Every row belongs to one group in each of 4 separate groupings. Each group adds its own fixed numbers to the row, and there is some noise. The rows also spread widely along 14 directions, which tell nothing about the answers.
Known rows, each followed by its group in each grouping:
[71,10,127,200,104,-127,-92,-24,-9,-70,-27,-105,-50,-211,190,-149,-62,40,337,134,254,-69,55,-141,69,-54,37,-10,-198,-135,82,-64,-91]
tinez K334 A (2)
[15,200,-67,-59,15,101,154,-96,-25,41,-105,-172,-11,-222,-20,106,-105,159,48,188,172,-6,46,-138,31,-178,-68,27,-85,-1,264,136,16]
tinez K881 D (1)
[-103,51,-14,274,-202,-46,-30,-69,105,83,4,-67,22,87,-79,24,-62,-146,-185,178,119,-60,160,50,62,9,-13,-35,306,-10,-140,104,182]
kibe K492 D (4)
[41,88,-28,-5,73,-22,137,86,57,-154,-132,127,-42,-127,188,1,-120,130,197,34,217,172,-11,-272,1,-185,-175,-231,-194,-68,9,-176,-192]
galir K969 F (1)
[213,-3,82,73,112,80,-123,-56,-219,-18,-57,-15,-48,-104,37,56,20,31,179,-77,195,-24,43,-57,-10,3,136,266,-221,-146,211,34,-27]
kibe K12 A (4)
[209,-120,-283,28,-141,-136,-137,16,3,-156,80,301,-12,-7,-10,-101,186,131,119,-51,70,171,-202,-103,-164,-172,-241,86,246,-110,-11,13,-182]
Vafat K12 F (3)
[37,-38,-108,-54,60,7,-46,-62,-208,72,16,20,-12,-77,85,66,111,72,90,-101,13,65,0,-20,-42,-20,-59,36,-111,-122,79,-50,-183]
Rilo K969 A (3)
[260,304,223,-111,-59,-125,89,19,-30,-91,99,235,-16,-152,170,164,-169,-13,1,-5,225,245,87,129,57,-93,-167,-46,-185,177,-97,-97,76]
zaful K881 A (0)
[-27,98,-87,111,-58,-17,-96,46,-127,-52,-20,-126,-153,-217,196,-98,-27,82,28,95,94,108,-1,-183,87,-21,-150,-167,3,-91,0,-35,-196]
Rilo K334 F (0)
[194,144,272,167,-126,-170,-51,38,-131,-22,126,-13,-72,8,14,-112,-61,-43,19,-43,4,117,40,164,-126,88,-23,-156,-13,-79,-161,-178,0]
galir K208 F (2)
[270,371,67,-111,97,-9,-50,108,-119,-170,-162,9,31,-182,-20,136,-88,119,-6,-68,157,241,-148,20,29,-93,73,-30,-129,-103,-99,-124,62]
zaful K492 D (2)
[160,126,0,43,-83,290,204,172,-125,197,-58,318,-230,-53,-218,159,-111,193,-321,-123,117,188,86,236,-187,221,-86,-14,6,-29,62,44,-70]
Vafat K208 F (1)
[219,131,-168,-92,-174,18,-85,125,-122,-50,-138,-30,-161,-170,-57,-37,22,-15,95,-20,-28,270,-77,-259,-50,11,-214,-299,-63,-143,32,-87,-280]
galir K12 A (4)
[68,362,-204,-59,110,393,39,127,15,-31,-201,11,-381,-477,114,80,-60,141,-140,-111,198,128,10,-296,232,-38,-238,-194,-86,-106,99,160,-439]
Rilo K208 D (4)
[-54,-3,-78,87,-13,-66,-224,-97,-103,-28,37,-254,-94,82,110,44,127,136,48,67,102,-191,64,-159,62,-123,-98,232,71,-65,65,176,-22]
zaful K208 A (4)
[-196,-220,-85,375,-184,-107,-43,42,-58,190,-86,108,-28,50,-132,0,4,-127,58,133,66,13,132,-90,-35,232,66,-92,98,-47,-88,-52,7]
Vafat K334 F (3)
[172,117,-140,-54,-243,-313,-127,76,10,-258,51,208,-14,-147,116,48,76,100,70,145,315,243,-131,-156,76,-126,-223,58,7,133,-123,17,48]
tinez K334 D (3)
[263,234,170,-14,9,222,125,187,-268,47,-85,153,-188,-98,-76,206,-95,41,-257,-279,42,276,4,95,-160,140,1,-4,-135,-182,-11,-202,-15]
tinez K969 F (4)
[63,-106,-120,-25,-84,-45,-158,-39,-252,120,0,135,-48,120,-159,95,175,25,92,-86,6,52,-7,-29,-130,48,29,215,-105,-6,115,87,-65]
Vafat K492 A (2)
[-90,39,-91,138,54,-90,26,-146,74,78,2,138,175,-274,60,92,-25,-115,209,26,120,59,46,-51,131,-99,-9,-49,63,-89,14,-24,-129]
zaful K12 D (3)
[252,366,141,-84,107,-7,45,-7,-86,-148,-120,-78,52,-52,-31,268,-16,-128,-102,-226,-40,94,-4,78,-42,-153,103,-35,-144,-14,-235,-204,69]
Vafat K334 D (3)
[173,228,185,29,-91,-68,35,-211,-33,119,180,12,-68,-71,-76,1,-15,-282,53,-195,-178,45,113,139,-117,-79,-36,-101,9,95,-51,-50,-154]
Vafat K208 F (2)
[144,33,260,4,-42,-78,-91,6,-543,-4,79,-97,46,5,206,222,156,-229,99,-264,-145,64,33,-199,-72,-239,-32,392,-301,-115,45,-138,-37]
zaful K492 A (3)
[24,-140,-129,164,-186,-139,-112,-63,-74,54,51,-6,122,191,-116,-54,43,236,6,182,100,22,-60,88,-192,-32,-22,162,343,-125,90,74,211]
zaful K12 F (4)
[18,121,92,32,168,122,130,-245,-211,163,21,-42,294,-212,39,92,-121,85,60,113,117,14,48,241,-59,-185,269,235,-24,-115,269,21,196]
Rilo K492 D (0)
[-81,26,-28,160,-36,-188,-96,-140,-40,-10,-87,171,244,-133,-33,183,6,-519,296,-49,31,101,-50,-221,48,-173,174,200,22,36,-28,-20,2]
zaful K334 F (1)
[146,202,-99,-121,-66,-101,-58,-192,-53,34,-8,-215,94,-96,-210,-28,6,-76,206,72,-88,138,-37,40,-138,-15,121,-233,-26,9,48,-65,-73]
galir K334 D (0)
[-4,-85,116,277,-21,67,53,25,-50,91,132,218,86,96,-8,78,1,17,-133,-41,178,-62,96,195,-134,-25,-3,376,192,-180,36,40,128]
tinez K969 D (1)
[-32,-4,-134,81,62,-94,18,-10,-55,-79,-210,201,70,-168,37,87,-52,-43,274,80,203,147,-54,-286,48,-38,105,-61,-160,-30,40,-98,-53]
galir K969 F (3)
[-3,-216,-64,275,-269,-209,-224,38,28,60,186,44,-227,-16,-64,-295,130,66,256,134,152,25,58,-209,-20,215,-227,-88,97,-72,44,109,-238]
tinez K881 D (2)
[65,321,204,38,69,138,106,49,-210,-10,-161,-149,-167,-174,59,146,-142,-23,-94,-79,51,7,144,-76,31,-10,22,-57,-240,-57,-19,-80,-26]
Vafat K492 F (1)
[319,100,163,82,-120,-37,-76,83,-28,-121,69,48,-195,27,-73,-168,34,-48,167,-92,43,103,-7,-131,-154,-25,-122,-77,-98,-51,-2,-9,-155]
galir K881 D (2)
[48,12,131,213,-8,4,20,-63,-97,100,117,-46,9,-270,210,-185,-63,34,236,80,95,40,57,-86,31,-161,-72,-10,-41,-139,179,-1,-175]
Rilo K208 D (2)
[-74,208,3,-22,123,-208,64,-39,40,-190,-56,93,154,-144,271,245,13,-141,89,-128,101,106,35,-169,188,-288,-156,-159,-162,-25,-252,-259,-111]
galir K12 D (3)
[-12,157,72,98,-8,-100,1,-98,-140,51,73,22,50,-314,131,142,9,-228,156,-71,23,108,76,-34,106,-70,-1,-10,-95,-42,-67,-92,-128]
Vafat K334 D (3)
[49,-38,-27,236,-250,-113,-209,-33,15,-10,30,-167,-96,-28,-101,-186,57,-88,251,183,90,-88,86,-299,2,27,-82,36,101,-17,121,201,-104]
zaful K12 D (1)
[80,12,-206,82,-35,78,-103,95,-23,-133,-143,-13,-43,-8,-52,32,108,14,33,-58,27,6,-68,-304,-32,-201,-137,106,99,-166,32,71,-171]
Vafat K12 D (1)
[45,124,-68,53,27,-25,-101,-42,31,-66,-193,-115,-109,95,-142,-2,9,-34,-10,-42,41,-17,15,-126,9,23,87,-167,-50,-14,-101,-35,-59]
kibe K492 F (2)
[119,231,32,-8,9,97,135,8,31,-11,-177,-165,-71,-66,52,93,-176,135,-92,128,110,14,109,-52,13,-172,-79,-156,-37,-2,11,-40,77]
Vafat K208 A (4)

New rows, each followed by its group in each grouping:
[217,96,-13,-69,-59,-154,-210,192,-186,-132,70,52,8,66,-72,66,106,337,-68,-108,122,245,-139,201,-130,167,-78,15,14,-212,-221,-150,23]
zaful K492 D (1)
[181,109,58,98,-138,140,93,100,-208,76,-140,3,-87,57,-159,5,-63,66,-152,32,-34,110,-22,-18,-204,-67,30,29,56,-77,90,-11,105]
Vafat K492 F (2)
[195,143,92,15,-9,-44,6,46,-56,-118,-106,-115,110,185,-1,85,5,-35,-68,-103,-69,74,-48,-103,-111,-298,23,-20,-51,-40,-137,-176,109]
Rilo K208 D (2)
[-92,106,-118,79,-61,-128,121,-108,261,40,-12,85,166,102,-46,2,-108,78,-112,162,64,53,-4,168,-58,-200,-118,-231,355,-4,-155,-52,113]
zaful K492 F (2)
[98,114,49,-70,59,-161,2,-209,178,-136,74,-108,51,81,68,-65,3,142,244,46,171,-63,87,-56,-80,-228,-66,-128,-106,49,-17,-48,-22]
galir K492 D (4)
[170,33,-22,23,-227,-137,-99,53,-83,-81,183,322,-130,-21,123,-98,84,2,46,-42,131,210,-81,-76,-57,-108,-260,87,60,78,-20,54,-114]
Rilo K969 F (2)
[281,111,-55,74,-105,98,22,128,94,-3,-122,108,-161,-54,-180,-100,-133,458,-147,287,342,29,42,221,-87,202,-58,-79,125,-20,100,177,147]
zaful K12 A (3)
[-187,-72,34,229,-2,-92,-32,-266,128,170,87,-60,112,129,-24,58,22,-173,93,29,66,-192,243,-17,26,-48,94,41,68,87,-20,62,38]
Rilo K208 D (4)
[-26,166,145,167,20,-219,-120,8,-110,-85,76,-25,211,-194,190,86,-64,-63,44,57,202,86,-1,190,123,-14,80,71,34,-121,-215,-121,152]
Rilo K334 D (1)
[223,121,-42,-29,176,196,64,-34,53,90,-99,157,-70,-93,-136,67,-57,63,-35,-186,81,100,4,196,-72,46,61,-118,-90,-114,47,-47,-186]
kibe K208 A (2)
[47,17,-152,-34,125,95,70,-107,237,16,-139,-26,-165,-64,-10,-63,-65,221,197,90,241,-65,121,-208,-19,-47,-89,-208,-132,-12,181,31,-199]
tinez K969 A (4)
[-29,154,91,182,186,223,122,-132,129,34,-25,275,-71,-154,116,74,-120,-77,-73,-100,289,-116,158,50,63,-125,50,164,36,-1,71,132,-23]
Rilo K492 F (4)
[-11,-202,178,229,-183,-43,56,-18,-223,199,208,190,-7,78,101,49,68,-56,56,-72,67,33,194,-60,-91,-11,-91,197,-155,59,90,-9,-45]
Rilo K208 D (3)
[75,107,353,586,-20,74,-92,80,110,-46,21,-14,-159,-123,111,-172,-134,-325,-43,14,182,-172,215,-45,161,21,59,78,145,-154,-148,66,-20]
kibe K208 D (2)
[-96,81,-150,155,-177,181,226,54,-101,254,-170,194,-35,-162,-159,150,-157,23,-233,200,138,162,1,22,-42,20,-5,24,160,-3,208,129,122]
tinez K334 F (2)
[189,455,243,85,-58,-93,-191,-15,-91,-218,-3,-130,12,-89,59,234,-38,-294,-164,-93,91,-9,28,-4,168,-159,83,264,91,51,-247,68,245]
zaful K208 D (4)
[176,242,72,5,-205,-109,54,-4,-1,-62,64,-37,38,-86,97,-47,-176,236,-118,319,228,156,38,130,13,-138,-100,-124,78,148,-22,7,226]
Rilo K208 D (0)
[346,135,332,108,101,-87,-53,-23,48,-149,59,-23,13,135,1,-110,-39,52,9,-76,130,-109,58,258,-189,-72,100,98,-30,-120,-110,-135,159]
tinez K492 A (2)
[281,305,115,-20,-9,121,4,35,41,-154,-163,-34,-229,-205,-21,39,-87,-106,15,-32,191,-58,111,-207,53,-73,-61,50,-192,63,109,109,-91]
tinez K12 A (1)
[176,-71,-63,-4,-94,64,41,-82,-214,53,25,174,207,267,-161,108,75,-51,-115,-103,-91,138,-125,135,-357,-251,107,322,153,-7,108,-19,186]
Rilo K334 F (0)
[132,243,92,77,-25,-13,-48,39,-98,-124,134,-74,-18,-148,227,24,7,43,-112,-62,43,73,-7,43,12,-254,-200,57,169,-212,-153,-79,-17]
Vafat K492 D (4)
[47,27,78,-21,17,-80,-82,-82,-264,151,-38,-140,-9,-64,-54,108,-19,-46,218,1,1,87,117,-64,-12,137,92,-63,-274,-16,109,-93,-56]
zaful K881 A (0)
[-152,-106,-111,295,-123,-2,-35,136,-75,106,26,104,-94,-23,66,11,-5,273,-204,188,286,30,106,72,95,197,-138,-20,148,-162,-83,47,20]
kibe K492 D (3)
[127,36,78,170,-93,195,117,-108,79,187,-73,-95,31,41,-259,-62,-101,-96,-5,83,2,-106,159,16,-195,-40,141,-1,65,32,184,138,56]
Rilo K208 D (1)
[-174,46,81,123,167,-116,111,-228,105,66,105,235,135,8,121,155,-84,52,47,-1,287,-65,160,248,12,-54,56,43,-1,14,-62,-39,108]
galir K492 F (4)
[-85,135,-190,-91,118,228,163,-82,31,175,-31,134,-168,-102,-47,218,-9,201,-72,-86,139,29,153,10,18,14,-123,-92,-140,85,131,91,-239]
Vafat K334 D (0)
[91,91,-84,142,-152,10,-12,136,74,-107,8,175,-166,-15,68,-6,-61,183,-225,85,274,76,11,14,40,-28,-231,24,184,-10,-91,107,-9]
kibe K208 F (1)
[-8,-5,144,13,105,-97,28,-85,-244,38,112,-162,152,62,238,162,3,64,42,-70,26,-10,104,131,-24,-161,-39,119,-149,-192,3,-200,31]
kibe K969 A (1)
[-26,-55,-124,-14,13,6,-114,-117,-300,120,-54,-44,176,-18,-134,208,188,-296,206,-228,-153,102,-77,-185,-93,-80,171,221,-150,-92,111,-39,-151]
Rilo K334 D (1)
[298,130,-90,-198,-119,-58,-104,-187,32,-61,63,-55,-81,118,-216,-76,153,140,51,-30,43,-20,2,42,-188,-25,-6,-22,-53,183,42,146,-28]
Rilo K492 D (3)
[228,105,157,199,-101,125,48,163,-89,-12,-31,301,-159,-173,20,-62,-164,-110,-59,-32,162,228,40,-31,-49,89,-56,-59,-8,-42,-22,-48,-53]
Rilo K881 F (0)
[104,139,-48,34,14,251,69,105,-295,53,-385,-123,38,-117,-134,264,-89,-143,-50,14,-44,57,-21,-262,-44,-163,186,201,-134,-114,189,12,86]
Vafat K208 A (1)
[-98,44,-119,191,38,308,163,17,28,197,-214,23,19,5,-128,193,-95,22,-166,38,85,-30,80,-142,-20,-147,39,109,153,-102,176,133,40]
zaful K208 D (4)
[36,28,97,183,23,35,23,224,-208,-63,-269,18,-10,-3,51,109,-61,-8,-50,31,127,65,42,-150,-9,18,58,-26,-184,-194,-100,-185,69]
galir K492 A (3)
[221,119,207,274,18,-26,-71,4,-30,-41,-195,-68,99,-166,-28,-12,-224,-166,102,162,213,54,73,38,63,74,310,-12,-36,-115,-53,-111,226]
kibe K208 A (4)
[58,169,-193,19,-134,-73,-51,-102,273,-113,-11,92,47,-31,-27,-17,12,-205,-22,27,23,64,15,-136,61,-233,-185,-198,247,109,-142,48,-118]
Rilo K12 D (0)
[100,90,8,216,-296,-36,-21,40,-263,67,22,-27,92,-319,84,-49,-64,-108,-10,254,67,182,-49,-71,34,-116,-16,133,185,-77,112,91,124]
Rilo K208 D (3)
[206,-42,-138,-77,-164,-30,-45,-57,-240,-4,7,-5,-11,135,-157,40,132,162,48,12,-39,111,-140,-120,-253,-153,-67,227,63,0,199,109,55]
zaful K881 F (3)
[108,138,197,137,-40,-314,-24,-25,-199,-107,26,-97,235,-182,154,-5,-190,104,92,263,198,189,-68,182,6,-30,128,-20,45,-147,-85,-271,349]
tinez K881 F (0)
[222,79,-28,242,-335,92,-135,185,-131,45,11,-43,-121,-98,-164,-190,5,-43,-66,117,-25,176,-118,-72,-144,15,-101,55,320,-180,85,154,-26]
zaful K334 D (2)
[112,305,-67,-74,113,22,-36,-119,213,-94,-113,66,-200,-99,-183,117,-11,-295,-37,-277,-3,49,69,-88,40,72,-16,-281,-50,89,-211,-79,-263]
tinez K881 F (0)
[-68,-257,-278,-36,11,5,6,-1,-128,208,-106,217,88,169,-193,249,120,124,52,-83,90,152,-35,-24,-186,100,39,76,-113,-75,121,-88,-45]
tinez K334 A (4)
[92,99,6,138,16,-172,-229,-132,82,-63,30,-161,-14,-61,-77,-137,1,37,185,60,118,-8,-22,97,-43,108,115,-94,165,-114,-101,-5,-2]
zaful K334 F (4)
[319,126,19,76,144,296,-27,22,46,-64,-126,76,-184,-94,-225,-99,-17,-69,-13,-262,43,19,-18,19,-184,78,104,-16,15,-230,42,3,-266]
kibe K492 F (1)
[-55,73,-86,-28,-74,-8,172,-49,44,101,-59,-58,82,1,14,92,-79,10,-14,112,12,52,95,-21,-59,-182,-169,-208,3,-7,23,-60,-51]
galir K208 A (1)
[253,432,186,-100,-132,-266,-34,-243,163,-192,81,-207,10,101,-21,47,-138,-140,-135,66,46,-1,122,206,26,-153,17,-208,56,304,-286,-78,232]
kibe K208 F (0)
[-24,-12,-214,70,18,32,-58,29,207,-121,-122,-37,-40,112,24,0,49,-44,-69,-42,56,-60,20,-180,23,-190,-212,-134,147,-145,-158,-22,-200]
kibe K492 A (1)
[311,369,-51,-125,29,80,-144,-67,88,-166,-138,-159,-107,-20,-339,40,27,-18,-48,-73,63,-46,-36,73,-94,67,154,-23,17,30,-54,148,-13]
galir K208 D (1)
[31,-36,-23,151,-11,-27,-72,21,148,-212,-78,-266,-157,301,86,-198,29,324,14,167,207,-263,72,-208,-110,-183,-124,-11,31,-2,-10,91,36]
Rilo K334 F (1)
[246,203,55,41,159,-254,-423,60,-41,-363,111,-96,-55,-15,96,-45,196,40,137,-274,77,33,-191,21,60,-28,-31,95,77,-277,-346,-113,-129]
zaful K881 D (2)
[168,88,21,74,-60,-10,-17,45,-37,-5,25,-198,-43,-19,44,-193,-32,291,10,97,26,79,-22,21,-95,-81,-110,-203,51,-151,6,-87,-56]
Rilo K208 D (2)
[-34,110,91,150,-180,-246,-36,-9,-129,54,242,3,7,-203,167,39,-28,195,-89,206,246,80,82,286,84,125,-139,27,112,-38,-98,-5,145]
tinez K334 D (3)
[132,8,-113,47,23,-75,-130,210,-139,-259,-263,-35,-9,26,55,75,70,-77,142,-185,-43,189,-178,-479,-47,-225,-70,-64,-135,-200,-175,-283,-200]
Vafat K208 F (1)
[205,201,48,20,-61,-28,-46,-71,16,-5,63,77,-55,-236,10,13,-88,-27,105,27,202,192,42,48,62,60,-4,-93,-27,-5,9,-5,-51]
kibe K969 D (4)
[133,68,-155,-67,-6,34,-246,-101,31,-74,100,-76,-142,151,-176,15,243,34,51,-196,-15,-114,-15,-65,-126,-23,-84,209,120,-35,26,217,-199]
zaful K969 D (1)
[165,257,67,1,15,127,51,-154,-39,3,-40,-107,-49,-273,69,-36,-66,-91,169,46,71,-12,35,-221,55,-317,15,82,-138,78,264,160,-105]
Rilo K208 D (2)
[213,161,-35,93,-209,59,30,42,-116,-80,3,-42,90,-71,36,6,-62,-79,-150,131,19,191,-114,-21,-77,-333,-98,122,259,-100,49,28,108]
kibe K334 D (0)
[189,-33,-134,-55,88,-91,-79,-173,-51,-100,31,310,110,-78,-89,47,141,75,179,-95,210,72,-153,72,-161,-84,118,315,9,-38,98,40,-2]
tinez K492 F (3)
[129,39,-55,145,96,206,36,-144,92,203,-148,109,100,-171,-236,-18,-134,-32,41,67,143,-13,69,259,-101,149,272,-20,144,-134,183,102,53]
Rilo K12 A (4)
[-2,77,38,111,92,7,-35,99,-114,-55,-127,84,-71,-57,76,178,34,-130,-8,-150,104,26,72,-66,46,49,-2,-19,-190,-108,-148,-127,-123]
galir K334 A (3)
[-22,-289,-277,132,-233,-67,-153,114,-43,163,189,322,-242,23,-110,-124,221,263,83,-27,168,154,-26,-133,-94,220,-313,11,74,-75,120,119,-354]
tinez K208 D (2)
[-6,55,45,225,-215,46,96,102,-129,75,-152,99,134,86,-48,98,-107,-143,-171,180,89,86,17,-116,-27,-203,59,161,115,19,38,55,304]
Rilo K492 D (2)
[253,130,135,111,-205,116,-71,125,-329,21,166,348,-169,-164,-29,-3,83,-99,-50,-127,119,190,-53,31,-111,5,-101,385,-2,-69,150,203,-78]
galir K492 D (2)
[150,71,-6,-22,-112,83,51,21,34,87,37,219,-133,58,-183,123,4,-115,-50,-186,61,164,124,10,-81,112,-89,-97,-113,85,-25,-11,-183]
kibe K969 D (1)
[20,21,-165,66,-89,95,164,-96,78,112,-144,77,158,37,-120,110,-90,71,-69,271,146,-27,17,38,-102,-248,16,163,191,87,206,210,222]
zaful K334 A (3)
[-79,139,-194,3,178,115,65,-6,131,-25,-294,-179,-92,-89,-29,47,-89,498,7,253,331,-101,80,-142,111,14,20,-194,-116,-38,92,93,17]
zaful K492 D (3)
[138,-100,103,170,-204,-6,180,14,51,120,91,242,188,319,-111,25,-89,-13,-284,89,47,54,97,305,-314,-146,-72,117,284,-15,-47,-100,313]
tinez K492 A (0)
[-138,-71,-336,-49,-126,-88,-3,35,-19,135,-179,98,66,199,-215,277,18,183,-132,162,119,69,35,20,-29,77,-34,-39,41,103,-49,40,123]
Vafat K208 A (1)
[-18,111,-138,-35,111,157,-51,-183,-4,121,-182,-35,-18,-41,-241,193,72,-184,132,-150,9,-31,53,-256,-9,-45,172,97,-103,28,164,143,-140]
zaful K492 D (4)
[239,39,-88,-45,-274,-231,-247,111,-12,-18,314,202,-324,0,-87,-137,164,196,23,-109,132,290,-26,132,-22,338,-364,-265,17,23,-194,9,-306]
kibe K881 D (2)
[-12,96,-66,68,25,43,47,-22,85,21,-208,17,126,63,-139,209,-68,-216,-30,-8,12,0,33,-59,-23,-133,32,13,101,-45,-58,10,67]
zaful K881 A (1)
